The same things were measured in two ways. Each way mixes the same 12 hidden numbers, adds some noise and spreads widely along 7 directions of its own, which tell nothing about the thing.
(in the rows, 128 means zero)
Some things both ways: the first way, then the second way.
[137 151 127 156  59 101 126 125 118 120 152  90 107 145  74 151 105 124
 130 152 109 138 141 171 104 115 108 186 109 135 165]
[121 127  24 123 118 163 141 142  71 186  92 117 115 129 132 121  71 117
 177 135 103 113 161 215 157 121 165 114]

[125 161  87 135 162 111 122 118 122 167 104 138 119 128 150 127 112 130
 125 117 118 125  77  66 141 130 113 105 124 118  81]
[169 109 144  75 105  93 100 107 168 125 135  98 141 131 110 113 170 102
 171  92 173 110 114 115 145  89  97 168]

[120 154  90 106 143 111 143 114 105  98 104  69 117 128 146 146 156 137
  93 113  97 142  66  78 121 122  91 141 216 165  90]
[157 148  64 102 128 148 107 135 119 154 113 117 124 134 123 120 116 132
 155 125 109  91 157 124 174 120 101 131]

[104  59 208 151  55 138 118  98 156 171 128 190 177 118  74 108 103  89
 130 162 175 148 166 133 122 130 186 125 121  84 168]
[141 108 155 129 121  67 128 142 182 152 127 149 119 170 158 130 132  85
 144 107 174 153 125 102 128 137 110 172]

[115 152 100 139 133 134 120 148 153 116 134  90 120 105 162 216 126 124
 125 103 126 169 131  62  65 153 144  88 130 129 123]
[141 101 151 114 120  99 135 126 167 116 135 122 143 138 161 103 128 103
 161 140 124 129 144  72 127 136 114 191]

[177 111 135 211 160  98 129 134 103 160 106  91 136  70 143  94 114 137
 153 121 109  45 180 203 134 125 124 174 132 129 122]
[106 197 122 122  95 124 114 135 159  81 121 139 148 143 188  59 114 170
 193 158 104 110 186 126 134 116 114 174]

[119 111 188 152 109 125 114  99 132 146 108 187 162 158  97 127 106 123
 144 132 142 132 132 168 112 119 159 110  83  97 152]
[152 105 184  66  93  65 133 127 175  60 165 124 192 152 127  98 185 134
 138 111 148 135 124  68 105  80  77 152]

[175 129 148 160 113  99 127 120 119 194 116 180 116 134 131  88 117 139
 145 146 118 100 154 146 149 144 118 124  62  80 136]
[ 99 166 108 147 126 133 136 148 132 146 119 103 139 162 181 115  91 143
 136  88 149 148 124 146 104 120 110 171]

[125 194 147 124 138  67 138 121  91 145  77 147 120 136 120  87 129 132
  96 128  74 106  75 111 145 105  68 124 123 131 105]
[ 92  85  91 139 151  99 146 138  96 130 180 170 143 125 170  78 106 185
 114 142  42 131 214 109 135 125 160 135]

[129 116 155  78 121 151 126 159 139 121 132  81 136 133  92 125 112 121
 110 151 133 117 145  76 127 189 103 139 154 124 121]
[185 107  93  68 103  94  90  92 156 126 119 122 163 112 130 142 182 109
 147  89 125  96 106 102 145 106 115 121]

[157 177 154  75 142 106 120 151 148 159  81 158 137 109 169 125 127 107
 120 149 107 102 131  69 127 162 107 106  97 103 121]
[ 89 136 110 155 119 149 137 144  95 118 104 147 151 145 175 102 113 137
 142 151  66 159 179 165 111 108 156 150]

[149 102 159 104  36 130 146 104 138 150 171 109 134 124  90  76 139 115
 117 201 122 128 164 112 162 175 110 162 175 127 130]
[112 167  69 136 180 142  88 134 149 165 122 110 128 128 152 132 127 136
 109 117 130 151 157 119 133 122  91 184]

[113 127 122 131 102 139 120 138 145  99 118 104 123 149  95 196  96 147
 109 123 111 142 127 128 101 132 135 127 131 144 134]
[140 125 146 118  65  57  90 146 169 118 103 115 117 144 142 131 173  83
 131 105 178 166  91 126 100 166  98 130]

[182 149  90 121 119 104 140 134 119 141 118 141  69 131 163 123 155 152
 108 170  99 112 180 101 138 163  78 125 109  92 142]
[ 52 169 162 169 117 103 145 171 107  95 136 135 125 183 169  90 125 160
 102  95 121 178 155 167  76 102 123 178]

[157 104 102 128 112 138 137 139 137 101 158  37 118 105 134 152 154 126
 126 128 141 100 175 123  98 145 140 155 194 162 141]
[137 112 158 123  68 120 136 110 120 118 125 102 166 114 158  89 136 105
 165 150 128 134 138 127 120 117 135 169]

[136 159  91 127 133 107 151 138 105  82 120  69  97 110 148 136 153 141
  92 126  89 116 117 112 111 133  85 144 181 162 125]
[142 100 106 121  93  90 126 147 104 145 119 129 110 143  94 108 153  98
 149  84 155 152 137 149 157 155 126 129]

[130 150  87 127  78 116 148 103 109 149 134 137  97 173 122 140 125 167
 110 138  85 173  61  83 155 133  83 128 119 128  99]
[167 129  59 102 140 164 117 121 130 187 121  92 165 126 163 148  91 126
 152 121 133  87 125 119 162 111 106 144]

[134 100  89 157  61 144 155 129  98 157 194 137 110 136 141  97 167 154
  93 192 126 167 142  70 152 178 101 129 117  99 158]
[114 106 130  94 158  84 133 151 165 112 162 130 149 157 181  92 109 169
 156  99 122 125 159 106 126  88 106 159]

[106 154  61 147 101 137 126 114 117 106 142 111 113 172 126 179 130 148
 111 105 153 186  64  78 107 107 165 119 147 134 115]
[106 128 120 116  70 102 115 157 144 122 118 102 112 154 122  82 115 129
 178 108 146 146 124 185  88 102 112 109]

[117 102 142 161 148 104 105  97 113 162  81 181 133 124 111  82  99 122
 127 121 123 107  98 131 155  84 144 104 133 108 109]
[128 102 157 128 108  72 126 139 147 129 140 132  99 162 141 110 136 116
 134  92 141 131 128 118 126 135 128 154]

[176 100 167 137 159 109 116 125 119 149  94 145 140  94 136  54 108 115
 165 148 116  42 173 183 154 130 118 148 112 115 131]
[ 76 133 100 137 111 159 141 144  92 120 111 163 136 140 171 101  95 152
 137 145  44 123 189 139 144 133 178 113]

[155 129 109 131 137  98 144 150  98 141 134  94 111 101 150  59 153 127
 101 132 113  80 111 113 146 122  93 150 160 138 130]
[126 119  71 134  94 102 143 136  59 135 112 122 111 139 110  88 132 140
 184  77 130 157 153 232 138 123 179 116]

[147 192 125  96 200  80 128 137  95 126  41 158 109 114 192 109 145 137
 131  89  66 105  76  71 118  92  75  91  98 128 107]
[122 113 111 132 166 111 163 139 104 123 169 142 129 165 124 116 122 185
  95 114  72 155 179 101 126  97 136 115]

[125 187 116 138 139 115 113 140 138 149 111 129 113 151 134 208 113 140
 124 100 118 166 116  72  80 146 138  81  75 100 117]
[161 124  92  89  94 153 138 112 152 131 109 123 144 129 144  88  95 118
 196 154  71  79 158  86 148 109 113 135]

[ 97 156 133  90  96 122 107 131 153 140 123 121 115 141  99 190 116 113
 112 145 109 179 128  28  91 154 108  90 121 116 124]
[126  95 114 166 165 144 143 123  80 166 123 102 128 139 189 149  99 120
 112 106  94 135 137 163 128 122 172 181]

[142 109  86 162 185 110 123 120 109 141 100 115 111 108 153  99 123 144
 121  92 123  91  90 121 142 106 119 119 164 132  91]
[102 109 105 149 115 113 139 138  86 140 148 125 131 141 173 102 102 149
 126  86 105 116 147 149 135 146 162 156]

[112 138 176 205  76  94 102  88 127 118 114 172 108 140  65 167  88 109
 157 131 129 176 173 186  72  92 178 117  73  78 170]
[117 122 165 160 137  97 165 141 146 117 167 116 131 197 139 110 115 120
 133  89 155 145 126 120  80  95 115 224]

[161  87 148 159 109 120 146 110 121 128 132 119 125 131  98  74 131 131
 132 114 162  76 155 185 130 117 156 149 151 127 141]
[151 100 112 111  91 103 141 114 173 172 145 114 163 127 144 104 116  95
 134 107 142 125 114  46 109 139  76 164]

[154  83 145 155 165 131  99 138 162 176  99 140 155  70 166 124  97 101
 162  83 170  94 137 109 115 118 197 110 119  99 119]
[157 129 163 110  75  81 134  94 188 107 131 139 142 140 141  95 148  99
 193 156 146 127 139 101 117 111 134 175]

[130  96 127 162 131 155 118 116 141 141  95 175 131 117 121 135  75 136
 168 100 158 135 141 102 128 117 184 106  94  91 110]
[119 151 189 138  65  87 108 128 234 125  96 130 103 186 169 132 123  86
 171  97 192 162  69 113  78 134 117 142]

Other things, the second way, with their names:
(312): [107  89 140 122 161  63 130 137 108 118 199 131 148 140 126  78 163 163
 108  75 135 149 178 127 126  83 118 199]
(87): [151 108  89 111 161  80 134 124  69 108 164 115 141 137  76 113 199 143
 131  42 151 150 155 165 153  99 133 190]
(94): [118 159 133 170 101 110 117 144  83 116 134  92 156 150 151 104 163 145
 112  82 156 173 130 172 105 126 112 183]
(210): [ 74 131 155 134  84 101 164 148 113 103 116 126 128 141 166  93 109 114
 150 132 128 164 147 158 102 145 156 169]
(300): [104 114  67 185 135 175 142 160  27 206 103 120 108 150 138 144  87 104
  97 103  97 147 155 195 157 150 162 134]
(287): [128 120 153 125 121  82 119 144 147  89 148  96 183 153 170 122 162 131
 138 121 162 164 116 146  79  95 105 192]
(139): [144  33  38 114 160 109 135 142  88 178 143 176 133 126 135 126 124 105
 106  90  40 103 178  82 170 150 138 121]
(197): [120 142 151  90  88  98 145 117 137  86 106 142 132 122 126  62 147 121
 189 172 102 147 190 148 127  78 129 159]
(40): [115 131  70 148  80 162 145 140  79 182 101 126 106 140 157 109  62 109
 161 118 102  87 148 159 167 178 162 132]
(284): [134 102 147  88 106 150 125 139  85  85 132  78 194 114 149  76 144 148
 147 121  79 110 158 124 136  68 101 155]
(338): [132 113  88 128 143 125 136 133 100 135 130  98 124 121 160  92 105 160
 146 124  71 133 170 132 131 122 131 144]
(398): [165 175 164 152  84 107 133 124 196 133 111  91 128 187 158 131 123  95
 174  97 207 151  80  96 109 146  81 191]
(430): [149 128 121 120 103  98  98 123 139 137 134  92 129 144  99 113 167 107
 152  76 181 144 110 162 115  96 101 170]
(272): [ 95  87 158 133 100 130 133 147  97 124 135 107 131 143 141 105 121 102
 125 101 120 126 133 129 128 137 141 177]
(121): [102 141  83 144 103 144 146 130 115 151 128 114 153 144 164 110  91 136
 147  86 133 137 125 141 112 138 139 154]
(134): [150 126  88 124  89 165 203 116 127 173 110 120 147 152 119 110  69  69
 202 128 144 118 135  99 144 142 132 192]
(180): [135 151 138 135 146 174 147 120 115 129 136  99 215 139 180 118 121 139
 133 149 122 137 156 118 124  63  99 209]
(195): [148  91 104 131 152 150 130 137  79 202 134  88 145 146 146 165 109 129
  97  57 159 135 104 146 170 121 134 124]
(20): [153  99  94 103 118 121 124 127 121 131 130 130 159 134 135 106 136 117
 165 113 106 107 151 123 148 102 122 147]
(244): [190  94 125  65  79 139 130 102 159 149 112 102 132 116 112 131 121  77
 191 144 146  77 116  67 194 156 127 123]
(173): [116 131  75 151 134 157 132 143 115 150  85 156 134 149 205 123  82 130
 139 134  36 118 168 114 135 143 140 132]
(234): [138  98 149 121 112  97 147 150 174 125 113 129  98 173 132 120 117 103
 160 125 126 164 128  95 118 144 119 121]
(100): [116 142 159 120  98  91 117 141 188 137 142  88 139 166 171 138 117 118
 111  73 194 136  66 106  77 129  84 168]
(126): [ 99 157  71 107 133 112 120 135 107 136 105 131  94 125 112 113 135 129
 129 108 111 146 164 180 131 114 137 132]
(129): [118 112  89 103 159 104 131 118 121 170 181 126 130 127 118 165 132 152
  61  70 154 123 128  91 161 151 144 127]
(264): [136 105 151 123 186 101  98 163 169 117 136 103 182 162 179 131 160 131
 105 100 130 182 134 105  86  52  47 192]
(407): [138  86 145 144 144 100 166 127 109 114 133 112 162 170 190 158 121 133
 130  91 122 157 103 165  86  95 174 157]
(83): [121 129 118 101 103 111 158 128 101  87 114 143 147 153 113 120 154 131
 147  93 106 153 144 152 121  94 154 121]
(147): [134 120 147 142  85 120 129 117 101 123 131 125 182 131 146  91 162 108
 143 114 132 145 144 126 127 108 124 185]
(276): [183 129 153  91  48  70 109 150 134  61 118 106 166 176 139 110 184 132
 177  64 168 111  91 131 139 131  93 117]
(294): [125  74  94 120  94  97 126 132 161 195 127 136  95 113 127 118 102  74
 115 139 110 135 132  67 121 181 115 115]
(459): [ 85 120 115 124 102 150 150 138 106 131 112 139 161 137 186 115  95 122
 137 112  96 126 144 130 130 141 165 143]
(171): [122  97 102 139 113 129 141 145 100 145 152 128 163 160 155 120 107 125
 124  96 116 108 133 119 126 131 132 156]
(330): [138 141  63  84  91 122 128 132 122 133 118 124 134 130 111  99 118 150
 173 128 114 124 153 160 138 106 127  78]
(229): [ 82 154 115  68 130 125 135 144 187  99  80 167 101 125 130 103 121 120
 144 146  74 160 182  64 139 132 111 115]
(238): [131 134  77 145 137 110 110 157 131 146 146 152  89 183 106  99 120 143
 135 108  91 111 176 125 132 113 101 133]
(457): [112 143 113  92 116 100 138 139 103 100 150 173 155 154 143 124 148 168
 118  87 117 107 160 118 179 133 155 115]

Some of these things the first way, each followed by its name:
[119 170  79 138  96 131 142 159 138 114 145 139  69 171 108 180 105 166
  81 147 106 161 135  97 108 178  87  93  67  99 139] : (139)
[108 156 117 131  89 120 139 114 114 116 125 108 126 180  93 180 125 146
 122 100 129 172  74 108  95 108 128 138 127 141 128] : (330)
[135 140  41 179 192 120 122 148 132 152 120 103 105 116 179 171 117 160
 138  49 123  97  87  90 107  98 136  84 103 151  96] : (338)
[118 106 216 118 124 107 128 109 117 129  79 156 165 118  63  57 104 100
 120 151 117  66 151 169 141 119 110 147 152 133 139] : (173)
[150 184 112 163  75 112 121 139 129 136 142 117  80 158  85 188  95 147
 134 148 111 155 177 130 103 157 130 131  67  96 136] : (430)
[130 210 100 121 164  88 135 123  95 104 111  85 115 150 129 138 154 141
 108 151  74  90 119 131 112 137  60 130 149 166 113] : (284)
[192  98 121 175  85 132 131 140 130 177 167 149  87 142 130 111 112 167
 155 141 135 119 187 155 145 170 138 120  48  73 144] : (121)
[169 121 130 149 115 132 129 135 122 166 131 142 117 138 122 134 117 150
 170 145 119 112 188 128 125 154 111 133  66 101 142] : (195)
[ 97 139 155 127 177  95 113 103 141 106  80  84 172  88 129 151 127  69
 137  84 144 100  97 139  63  82 147 140 199 166 126] : (210)
[115 123 105 143 139 122 129 114 139  74 105  75 123 129  92 154  98 119
 134  75 150  99 108 164  93  76 162 152 180 173 119] : (294)
[172 130 160  79 158 108 137 160 111 123  90  90 129  58 206  93 179 115
 107 131  96 107 145  51 123 160 108 120 187 117 121] : (398)
[157 167  77 110 152 111 118 148 125  93 137  61  81 108 173 157 152 126
 109 164  93 125 158  87 105 171  94 119 164 128 123] : (272)
[104 134 154 134 135 134 117 143 137  82 109 106 156  95 137 182 123 100
 147 102 134 150 152 105  53 111 170 107 126 137 163] : (234)
[102 119 156 147  96 116 105  94 161 153 124 132 143 157  45 172  83  92
 151 121 162 132 142 147  87 109 154 142 115 121 141] : (126)
[165 210 120  70 158  75 124 142 127 134  63 127  93 121 168 135 136 121
 103 143  67  96 115  83 127 138  61 123 125 122 112] : (300)
[126 159 118 151  81 113 135 129 119 107 133 113 116 132 114 154 108 142
 119 149  78 146 112 154 118 124 101 144 107 141 143] : (287)
[158  23 127 170 185 160 114 148 115 129 117 123 157  99 188  91 134 164
 122 108 137  78 121 165 152 134 164 112 153 120 140] : (276)
[149  77 174 132 179 127 110 126 130 108  97 105 173  78 156  70 128  87
 142 111 163  77 125 169 121 117 179 147 189 121 132] : (171)
